Every row belongs to one group in each of 3 separate groupings. Each group adds its own fixed numbers to the row, and there is some noise. The rows also spread widely along 12 directions, which tell nothing about the answers.
In the rows, zero is written as 128.
Known rows, each followed by its group in each grouping:
[154 124 160 157 149 131 133 119 100 105 102 107 153 113 131 100  67 110
 131 146 150 121 120 154 169 144 142 125 142 115  89 141 131 136] : vumo B H
[128 133 115 127 127 137  97 127 131 133 138 112 114 146 146 145 143 136
 139 128 124 138 137 127 123  97 128 155 116 134 162 145 127 102] : bemez Z T
[168 189 140 109  96  96 127  87 138 182 113 115 124 127 112 123 130  93
 109 116 127 114 155 102 147 173 131 124 109 115 116 136 123 116] : bamo N M
[129 129 112 141 144 143  85 149 127 141 128 123 143 163 122 149 112 128
 131 154 108 120 167 147 150 102 120 131 116  96 160 142 133 103] : vumo S V
[100 141 145 135  70 153 188  64  99 126 132  98 152  89 165 128  80  94
 101 124 188 186 125 159 159 117 155 133 147 111 102 160 126 187] : pebi N V
[142 154 136 119 129 127 135 103 103 130 121 129 153 128 118 126 119 118
 112 152 145 143 116 131 133 140 167 136 132 106 105 130 102 121] : geri Z X
[140  60 189 142 140 179 108 133 132 100  95 128 141 148 183 109 170  91
 149 109 108 149 116 133 186 162 144 135 169 165 131 109  98 144] : pebi W M
[116 150 119 116 139 100 151 130  89 135 124 128 143 105 146 118 126 132
 160  83 163 140  97 131 132  96 130 147 139 141 106 132 127  92] : fameb Q U
[144 100 124 126 122 147 145 120  96  84 141 148 135 105 134  85 147 137
  79 147 130 110 113 146 103  95 164  78 140 108 141 128 205 151] : fameb B T
[130 159 163 164  39  65 135  78 119 164 151 152  94 152 123  53 110 113
  98 110 150  81 103 160 121 119 135  75 137 120 107 155 197 208] : bamo Q U
[ 73  81 199 150 120 141 186 132 138 125 114 125  72 112 149  97 183 121
 143 106 121 202  79 192 122  85 137  98 187 156 124  91 157 158] : geri S H
[113 116 122 114 130 127 134 115 154 127 139 117 141 111 148 155 110 125
 119 145 132 153 146 112 123 177 124 166 138 157 133 119  65 150] : bemez W X
[123 142 145  90 124  86 154 137 127 156 119 118 161 136  90 149 148 102
 107 112 113 146 136 133 130 135 128 114 162 123 112 104 127 114] : geri W H
[148  74 118  86 170  95 118 143 101 102 159 106 201 140 164 124 152 134
 131 146 154 134 145 138 111 161 163 169 158 161 121 107  96 113] : bamo Q H
[108 181 119  80 129  59 159 121 128 170 161 112 153 118  78 157 109 123
  97 175 156 139 156 131  63 148 147 140 121  91 107 102  89 111] : geri Q U
[132 127 102 103 115 160 145 107 116 113 127 134 131  99 158 137 149 132
 111 133 142 181 108 107 112 114 160 144 130 130 138 117 107 117] : bemez N X
[121 130 136 119 132  82 127 122 134 152 141  96 112 118 157 128 165 141
 145  86 125 142 130 139 122 104 112 134 149 180 138 139 166  95] : geri B H
[137 122  77 131 106 145 113 155 100 100 120 161 190 153 118 156 104 122
 100 138 128 115 109 116 161 101 140 124 137 103 122 149 107 131] : geri Q U
[ 96  88 120 151 136 163 115 172 141 105 113 130 143 160 135 178 130 125
 148 119 110 158 144 160 141  56  98 138 147 113 152 123 110 104] : bemez N M
[210 110  80 137 163 125  35 159 118 106 125 131 211 177 121 137  82 119
 122 172 100  49 170  98 179 180 128 157 108 111 140 158 109 102] : vumo W H
[138 152 108 130 162 128 111 161  85 136 102 141 126 132 137 125 144 149
 172  84 138 134  89 123 138  72 119 144 114 128 125 135 147  33] : vumo Q V
[140 112 123 138 116 119 124 150 115 136 101 153 117 130 155 106 160 131
 165  64 110 128  80 125 166  99 107 126 151 170 122 139 163 113] : fameb N H
[ 78 102 161  89 141  75 153 154  88 144 142 122 169 159 130 137 159 112
 148  94 152 158 131 178 111  74 130 130 181 122 111  92 122 118] : pebi S U
[127 102 144 137 117 152 107 137 159 131 112  88 145 139 145 151 149 111
 121 107  86 139 172 151 184 129 108 114 143 160 158 144 136 135] : bamo Q H
[102 121 150 129 139 108 144 131 129 140 132 126 128 121 131 136 127 131
 137 137 135 155 124 150 122 136 125 147 149 141 116 122  95 132] : geri S X
[165 159  65 115 105 156 116 109 133 139 121 132 121 114 140 134 128 128
 112 125 123 147 124  82 143 129 143 144 103 121 148 147 128 101] : bamo N H
[118 130 148 157 105 146 118 128 132 142  98 123 118 125 143 124 128 108
 155  80 107 127 123 152 189  86  97 109 139 131 140 155 163 127] : fameb N U
[107 179  73  93 136 110 115 160 126 174 132 127 109 154  95 170 179 153
 131 105 104 168 141 127  90  29 128 116 117  92 166 105 154  27] : vumo Q H
[114 136 148 139 131 112 101 123 152 162 130 106 114 148 160 147 119 116
 160 115 125 135 163 127 149 147 104 167 132 164 138 141  85 116] : pebi B M
[128 185 100 128  92 120  61 127 147 203 128 121 128 197 105 176 133 110
 119 104  81 116 196 123 163  90 103 117 119 108 184 160 147 101] : bamo B V
[196 161 195 164 136 102  95 139 113 156  90 158  81 151 107  61 169 118
 155 115 103  71  76 119 132 147 133 101 104 129 103 124 171  73] : geri Q M
[155 113 171 153 121 151 111  98 154 137 118 106 104 124 145  95 121  99
 118 181 108 136 145 144 164 178 154 117 131 129 137 127 122 173] : vumo S H
[145 106  98 163 146 133  64 143 117 123 144 134 145 191 154 121  96 135
 158 156 135 123 134 135 142 119 144 175 146 130 147 145  92 123] : bamo B H
[133 108 141 126 145 122 131 133 119 116 121 114 138 103 150 116 130 133
 126 117 132 120 132 157 136 113 112 113 127 130 129 138 178 110] : vumo N V

New rows, each followed by its group in each grouping:
[ 85  81 180 145 144 161 148 141 167 117 117 104  99 100 140 130 127 124
 122 154 114 166 149 190 124 122 106 107 145 127 144 107 141 148] : vumo N V
[175 172 158 142 121 198 115  74 110 146  85 108 121 120 134 110 117  82
 127 132 128 163 124 109 186 163 172 134 116  99 134 143 115 109] : bamo W V
[161 181 114 172 112 132  98  97 133 146 122 130 103 137 132 122  83 120
 137 134 137 111 121 101 153 141 129 158  96 108 129 176 114 102] : geri W M
[132 162 109 136 114 139 130  96 165 153 137 106  83  99 149 125 114 133
 121 163 132 161 133 112 123 159 146 149 107 141 140 135 102 129] : vumo Q H
[134 115 118 143 113 144 120 147 127 122 109 154 100 137 145 104 165 136
 131 103 107 141  81 125 146  95 135 107 139 149 133 124 155 118] : vumo Q H
[116 120 136  95 158 129 105 130 147 153 126  90 102 119 176 145 193 134
 160  84 114 171 147 111 136 132 119 167 146 194 171 124 115  68] : bamo B T
[149 148 116 127 130 122 118 143 142 134  96 147 111  99 129 130 119 127
 132  99 115 102 103  80 155 158  98 131 114 166 123 143 122 108] : geri B U
[139 141  71  89 113  85 117 129 124 156 138 152 128 137 152 125 152 140
 123 111 134 143 105  80 122 143 143 153 151 166 129 117 104 123] : vumo B H
[153 101 134 132 127 123 122 143 123 114 115 127 150 130 133 111 133 122
 122 108 116 108 127 145 152 119 115 110 136 135 124 137 169 126] : bamo N H
[126 152 126 140 126 123 143 143 128 145 113 136 110 123 100 134 117 127
 131 126 116 141 110 131 135 105 119 124 125 114 119 132 137 107] : geri S H
[116 119 124  96 119 118 106 128 169 161 150 120  91 126 153 138 188 131
 118 118  91 130 166 115 113 125 112 117 114 156 183 120 150 122] : pebi S U
[156 117 100 150 144 110 110 150 107 115 144 150 136 135 126  96 104 151
 137 137 123  82 122 140 121 101 123 126 114 120 133 148 170 120] : fameb S H
[127 140 136 125 154 129 123 141 156 133 109 122 108 126 120 137 135 131
 132 116 111 118 152 130 126 130 104 131 106 132 140 120 121  89] : bamo Z M
[ 83 106 131 161 154 141  89 158 187 152 131  85 139 155 132 191  77 117
 165 157  88 149 208 162 171 145  79 175 151 156 161 140  55 141] : fameb B H
[137 155 132 118 125 160 116 120 104 143 113 109 124 130 134 143 178 120
 130 117 124 167 113 119 147  91 157 130 130 119 144 139 137  66] : geri Q T
[129 109 101 147 112 137 125 146 139 122 121 161 142 135 148 124  99 121
 138 145 126 136  97 106 157 178 133 163 149 167 112 133  56 178] : fameb Q H
[ 85  79  88 143  80 157 147 120 160  87 156 174 136 124 149 128  90 138
  63 215 138 156 114 135 103 167 163 125 154 128 127 113  61 244] : vumo Q X
[137 148 144 143  96 147 121 115 141 139 105 144 116 122 121 118  95 100
 108 135 119 114 123 108 163 157 128 108 120 121 124 137 114 166] : pebi B U
[118 125 135 164 124 156 109 132 117 120 135 128 134 168 139 133 110 123
 136 155 139 139 141 161 129  88 147 137 123  94 135 137 108 118] : pebi Q M
[136  96 116 121 119 114 136 161 142 126 116 174 138 126 143 112 134 119
 136 137 118 126  81  92 143 213 134 158 159 191  99 103  55 178] : fameb Q H
[120 104  85 201  82 135  65 134 181 136 171 183  62 191 146  95  91 154
 127 214 113 109 106 132 100 140 140 149 122 131 163 143  95 204] : vumo Q H
[152  95 175 156  98 178 108 100 155 131 102 131  64 125 183  71 195 110
 131 131  92 161  85 129 169 157 166 100 151 178 148 115 145 166] : vumo Q H
[115 134 140 144 116 122 129 139 109 130 124 123 141 142 121 125 123 125
 127 114 140 126 124 154 138 101 125 123 138 119 124 145 142 122] : bamo Q T
[108 208  81 132  83  99 122  70 151 188 168 115  84 153 114 135  85 133
 108 180 152 167 151 130  95 105 158 156 107  82 147 144 104 144] : vumo Z H
[106 141  65  94  81 103 114 100 141 161 179 104 134 152 157 153 157 138
  91 137 130 168 163 129 110  89 158 133 143 136 171 140 136 138] : vumo Q H
[167 146 140 115 137 123 104 138 119 139 124 146 119 140 108 111 152 121
 125 156 118 113 114 110  94 137 155 119 106 109 133  94 122  96] : bemez Q U
[160 127 132 126 180 176 125 167  78 109  55 146 154 120 145 131 160 109
 186  59 118 145  84 103 209 100 129 149 136 139 111 123 104  41] : fameb S M
[101 148 123 117 157 103 166 146  98 133 112 112 149 112 125 142 105 132
 160 110 170 179 100 145 129 101 135 164 150 125  86 109  86  83] : vumo Q H
[133  51 102 144  88 207  83 122 140  73 118 164 120 159 197  99 186 125
  92 130  92 133 101 131 185  92 163  86 158 147 185 138 167 191] : vumo Z U
[127 149 108 115 180 151 148 154  93 113 110 175  56 103 118  86 176 168
 149 132 148 172  41 107  51  62 170 127 119 104 134  76 152  34] : vumo B T
[158 167 125 174 166 160 119 155 127 119  98 159  92 129  78 116  64 132
 159 174 133 126  85 108 101 125 134 157  89  75 117 110  87  80] : bemez W H
[144 148  92 128 168 121 120 193 130 121 115 150 148 130  68 157 104 149
 120 158 107 103 122 116 103 117 110 131 101  98 117 118 115  64] : geri Q H
[150 159 108 137 113  86 120  92  96 144 135 123 122 137 171  87 114 137
 160  78 171 127  92 123 151 116 137 168 131 159 108 166 142 118] : bamo Z H
[114 117 159 163 150 106 112 163 148 137 118 142 106 157  98 113  94 131
 146 162 112 118 126 165 115 122 112 120 145 115 118 104 121 135] : vumo B H
[126 168 159 124 169 103 104 136 152 184 137  84  85 144  96 146 156 131
 153 149  97 151 170 154  88  97 126 130 119 111 159 107 144  47] : geri B H
[126 118 159 131 149 132  79 158 166 153 129  91  99 143 137 157 179 133
 154 122  81 125 170 139 126 112  93 137 116 163 182 131 140  76] : bemez Q T
[165  67 157 140 132  95  91 144 142 114 132 138 172 131 153 100 116 121
 126 144 101  54 150 137 159 209  99 128 142 177 119 145 132 182] : fameb N X
[105 146 103 160 134 168 144 155  99 106  71 155 125 132 129 140 113 126
 159  58 138 162  75 127 181  40 110 131 138 101 114 138 130  67] : vumo W M
[137 130 136 113  98  91 147 106 100 129 136 144 149 123 135 100 129 112
  95 119 152 117 101 124 131 136 152 105 159 133 103 129 147 165] : geri B U
[166 145 150 155 119 140  85 106 130 154 119 131 117 179 127 108 126  98
 138 159 121 122 142 132 143 138 151 137 121  92 138 132 111 113] : bamo N M
[171 187 165 152  87  81 124  79 110 177 111 128 101 118 138  79  95  97
 154 107 162 105  84 110 167 167 127 143 120 134  84 167 131 134] : geri N U
[125 104  70 100 117 159  83 130 120 140 158 130 158 204 145 160 177 122
 117 160 116 189 154 137 111  63 183 148 159  89 185 108 107 104] : bamo N H
[164 109 130 113 190 160  70 165 190 123 100 114 118 120 125 154 170 127
 122 147  55  99 188  98 141 172 101 122  92 139 182 104 125  56] : vumo W M
[ 90  62 153 153 151 182 140 121 186  88 142 125 100 121 164 131 120 125
 118 216 130 181 134 155 107 181 156 163 149 145 143  97  40 184] : geri Z M
[123 134 148 164 100 111 125 121 122 130 136 144 116 138 127 106 116 136
 121 136 130 113 106 154 125 115 128 112 133 128 114 153 149 148] : geri Q X
[165 114 166 129 146 110  99 154 140 138 119 122 115 136 129 111 171 129
 147 124  95 105 126 130 120 141 123 118 122 161 137 107 147  99] : bemez Q H
[ 98  87 129 135 146 176 200 127 136  71 125 137  93  56 159  94 128 149
 115 147 160 194  71 145  85 133 159 133 142 151 111  91 114 150] : bamo Q H
[108  87 137 122 148 106 150 178  97  94 113 188 153 153 108 111 129 128
 132 138 147 127  55 141 109 123 140 134 171 121  85  86  88 147] : geri Z U
[154 156  56 132 109 102 105 152 117 131 125 181 139 154 105 129 105 141
  98 126 120  74 126  95 135  98 113 114  98  92 130 152 148 112] : vumo S M
[123 132 142 114 124 156 161 109 119 121 107 126 130 111 145 124 152 108
 118 120 142 176 112 124 137 137 163 131 141 131 117 104  94 115] : bamo Q M
[163 105 125 147  99 140  84 137 140 125 116 126 141 156 146 115 158 121
 113 101  82  91 142 134 180 123 116  94 131 154 155 160 180 139] : bamo Q H
[120  90 113 125  73 124 128 107 180 132 167 108 143 130 139 148 125 114
  63 182 103 132 179 145 129 161 129 112 145 138 154 148 134 208] : geri N H
[ 78 128 140 135 133 136 141 151 129 144 118 134 103 142 116 146 148 126
 148 111 122 176 109 159 129  56 119 120 150 109 143 112 124 101] : geri S U
[133  96 109 101 119  89 120 128 174 128 161 121 149  98 159 132 119 137
  81 171 119  92 170 110 114 230 115 138 120 185 137 133 109 184] : vumo Q V
[184 148  70 102 148 107 103 144 124 123 139 167 122 108 110 105 131 151
  98 139 118  63 129  77  90 141 126 115  70 111 147 128 165  88] : bamo S U
[ 82 127  99 155  88 152 196 144 128 108 121 175 125 113  79 130  70 126
  90 158 134 158  95 165 105  72 128  90 146  64 105 114 134 187] : fameb N H
[162 158 134 126 109 140 109 120 136 167 103 136  93 148 113 110 164 110
 131 117  99 144 117 117 138 116 141 112 122 111 143 117 151  96] : bamo N H
[ 78 151 153  90 164  63 143 125  85 176 150 104 144 154 135 138 168 138
 180  89 159 187 136 177  86  58 144 157 181 130 123  92 118  64] : fameb B X
[144 132 128 132 132 110  98 108 130 136 147 138 107 139 139  97 134 143
 113 164 126 113 135 130  99 133 153 119 126 126 144 123 144 130] : vumo B X
[135 121 201 173 107 132 148 121 127 127  78 167 110 122 120  75  78  96
 143 155 141 132  63 141 168 198 133 125 156 129  61 112  75 195] : vumo N X
[148 177  92 126 120  93  99 130 163 175 142 109 106 122 123 154 119 144
 131 139 110 113 151  95 122 153 102 158  90 152 145 158 115  87] : geri Q H
[127 197 163 120  80  97 219  45 127 180 131 124  67  58 126  71  99 100
 121 148 182 191  75 119  97 185 176 141 136 124  70 108  98 182] : fameb N H
[135 127 185 156 130 153 165 113 107 106 111 136 117 110 116  78 131 111
 115 148 134 130 107 175 115 107 166  80 133  90 108 107 164 135] : fameb Q M
[111  85  86 144 112 178  92 159 158 107 139 125 140 164 144 179 144 135
 111 151  84 152 160 143 137  75 123 123 135 132 187 136 123 136] : bemez Q H
[158 161  84 107 132  42  55 165 133 185 161 144 154 180 105 147 103 138
 138 128 109  39 180  97 120 141  81 155  84 124 145 155 124  95] : pebi S U
[112 136 139 147  90 108 123 163  73 154  85 147 164 189 123 138 131 100
 169  27 124 134  93 154 216  37  98 118 175 127 102 157 156 114] : pebi S H
[121 141 149 106 160 137 129 148 168 145 113 120 100 106  97 139 152 129
 119 146  97 133 155 127  98 148 120 110 103 120 149  87 119  88] : bamo Q U
[ 74 128 153  70  92  59 164 108 127 174 165  90 151 141 128 159 166 105
 110 111 151 179 163 174  86  83 132 119 177 121 134  94 137 143] : bemez N U
[216 192 121 101 100  74  53  72 101 198 145  95 144 159 143 109 161 100
 128 114 122  81 159  94 160 140 153 131 101 115 147 176 180  73] : geri N U
[132  84 140 105 160 109 111 154 110 114 153 137 142 142 147 109 160 137
 139 140 135 118 127 152  83 103 138 128 133 120 139  97 150 100] : pebi N U
[185 129 132 166 138 135  64 146 161 132  97 104 142 131 134 152 109 117
 137 114  77  56 181 116 199 153  66 129  87 142 148 191 156  82] : geri N M
[134 135 158 132 143  92 154 143 132 134 141 131 120 107  88 100 119 135
 114 158 118  98 132 162  80 133 128  94 118 111 112 105 165 131] : fameb Q H
[ 83 119 152 115 156  67 141 143 151 170 151 105 101 115 155 143 139 143
 173 108 141 154 134 147 107 147  89 179 143 186 127 124 101 109] : geri S V
[125  85 158 125 121 108 133 119 125 120 139 104 148 135 169 123 175 116
 125 102 129 139 140 166 142 104 125 119 163 152 135 135 166 122] : geri N M
[127 115 175 133 132 129 125 129 120 131 116 118 123 131 130 116 151 113
 129 130 123 139 116 145 141 131 136 121 160 143 124 131 137 127] : geri B T
[171 139 154 138 141 118 109 127  89 139 115 138 152 166 110 104 112 102
 139 172 141 133  99 132 138 151 176 142 157 106  96 111  91 120] : geri B H
[104 124  95 141  90  85 125 130 117 129 157 146 171 164 128 143  77 132
  99 138 148 101 133 153 134 112 112 138 145 122 117 170 129 181] : geri Z V
[116 137  91 111 102 148 154 106 127 125 144 152 124 128 145 135 148 124
  95 170 149 186 100 104  95 136 188 150 142 119 126 108  66 137] : geri Q M
[163 104 114 108 146 105 110 137 139 120 149 101 200 128 121 156  91 111
  97 199 127 107 177 128 132 200 134 159 131 123 118 135  83 142] : geri N H
[142 139 125 125  86 147 132 114 110 140 104 164 132 144 127 119 131  90
 109 140 130 153  82 102 171 148 167 124 152 114 115 125  88 166] : geri S U
[103 135  94 148 103 140 114 123 145 147 142 122 122 165 132 151 103 126
 134 143 131 170 145 149 131  83 127 152 139 101 152 141 107 132] : bamo N H
[121 121 116 125 126 139 127 123 122 123 124 148 112 127 161 109 131 128
 141 148 154 164  81 111 129 146 166 157 143 142 120 105  69 137] : vumo Q U
[169 122 138 144 162 130  90 146 144 121 121 153 121 148 110 113 131 125
 129 171 103  90 126 106 110 172 135 140 109 115 135 117 104  95] : geri W M
[110 103 145 138 131 128 145 130 139 114 126 116 142 118 147 146 112 118
 134 140 144 152 132 146 141 141 118 154 152 138 112 132  89 134] : geri N M
[106 136  69 114 133 137 119 122 128 126 149 124 118 121 149 148 122 146
 130 145 153 167 132 129 104  68 142 149 121  98 157 128 120  91] : vumo N U
[156 122 181 105 111  81 140 101 120 148 119  98 131 113 161  91 194 106
 125  50 127 106 140 148 152 123 114  91 142 163 122 135 213 104] : bamo N M
[134 132 127 125 147 125 113 131 132 122 136 137 132 137 113 131 133 143
 112 171 119 121 137 138 100 128 144 131 115 110 134 122 123 111] : geri Z X
[145 103 146 142 202 140 143 131 118  90 114 117 104  76 175  84 111 144
 182 131 168 157  71 119 122 166 146 184 132 166 102 107  97  81] : vumo W H
[160 146 107  90 146 125 134 114  95 120 106  90 194 106 142 154 125 107
 117 109 149 139 157 118 171 118 139 141 124 105 111 141 127  65] : vumo N M
[154 158 132 102  98 131 169 108 152 144  99 109 120  65 120 141 124 104
  98 113 119 149 126  94 147 166 114 117 111 145 113 124 131 133] : bemez N H
[127 137  62 129 118 123 153 145 105 111 113 131 154  96 150 156 102 146
 141  73 153 147  91 107 162  83  99 161 129 148 108 170 134  88] : geri N H
[120 132  55 124 101 119 121 119 133 128 168 149 158 161 119 141  86 132
  89 171 148 139 143 119  99 126 156 156 136  95 142 133  94 159] : bamo W H
[ 89 104  95 113 153 160 141 168 148 106 113 141  87  92 140 144 178 160
 135  92 109 166 107 137 106  37 100 103 123 127 168 102 172  64] : vumo N U
[152 170 125 141  89 141 138  90 145 158 126 156  53 106 133  81 164 125
 109 125 108 122 114 107 118 117 148  91  97 119 151 132 175 135] : fameb S M
[118 109 119 144 148 115 118 184 147 115 107 148 129 113 128 138 100 146
 147 127 123 103 104 111 146 160  83 156 125 167 112 136  90 116] : vumo Q T
[166 138 142 152 105 128 126 107 121 120 121 151 107 132 134  76 130 118
 106 140 132  98 107 123 127 152 153 105 111 121 116 133 148 142] : bamo Q M
[141 125 120 129 114 137 110  79 113 132 161  98 109 124 186  99 149 132
 135 130 162 155 127 137 123 104 162 158 130 135 157 160 157 111] : bamo N T
[ 93  78 230 158  75 131 130  96 142 151 123 115 110 163 164 103 176  88
 135 125 113 175 119 200 165 128 142  99 206 156 128 122 137 202] : geri N X
[134  85  96  82 153  66  89 135 108 106 193  82 252 160 139 163 102 127
  81 193 150  86 225 168 110 141 149 140 142 104 140 133 118 139] : vumo Q U
[146  73 135 128 149 152 135 160 144  84 120 137 143 104 140 125 132 129
 117 168 114 132 113 123 115 177 138 135 134 163 125  97  93 149] : bemez Q H
[124  94 140 120 138 165 139 162 141 107  81 147 138 125 117 134 143 110
 107 138  92 157 113 127 160 143 138 100 166 136 122  87 104 144] : vumo B H
[145 116 177 137  63  66 142  74 110 140 154 113 139 123 175  74 132 105
 105  80 154  90 122 154 145 149 123 104 157 173 114 164 206 205] : bemez W V
[ 74 204 153 104 143 105 171 124 175 199 117 121  64  92  65 152 107 118
 133 152 119 174 149 129  74 140 113 126 119 101 129  76  80 109] : fameb B U
[123 160  94 129 143 123 123 106 136 153 176 125  78 114 136 129 118 159
 135 186 157 160 127 129  47 107 149 167  90 100 157 131 124  84] : geri N V
[ 86 126 150 150 117 105 177  92 129 128 171 114  94 114 143 100  89 134
 136 159 185 185  99 170  63 107 155 156 153 118 113 108 110 166] : bemez W H
[111  76 119 123  85 107  89 132 150 131 133 136 129 166 194 121 175 127
 128  86 107 118 119 126 183 132 106 137 174 208 154 157 137 180] : vumo Z T
[184 152 146 130 103 124 131  95 119 143 123 157  86 123 115  65 164 114
 102 145 116 120  73 101 108 156 180  94 123 115 122 114 171 132] : geri W H
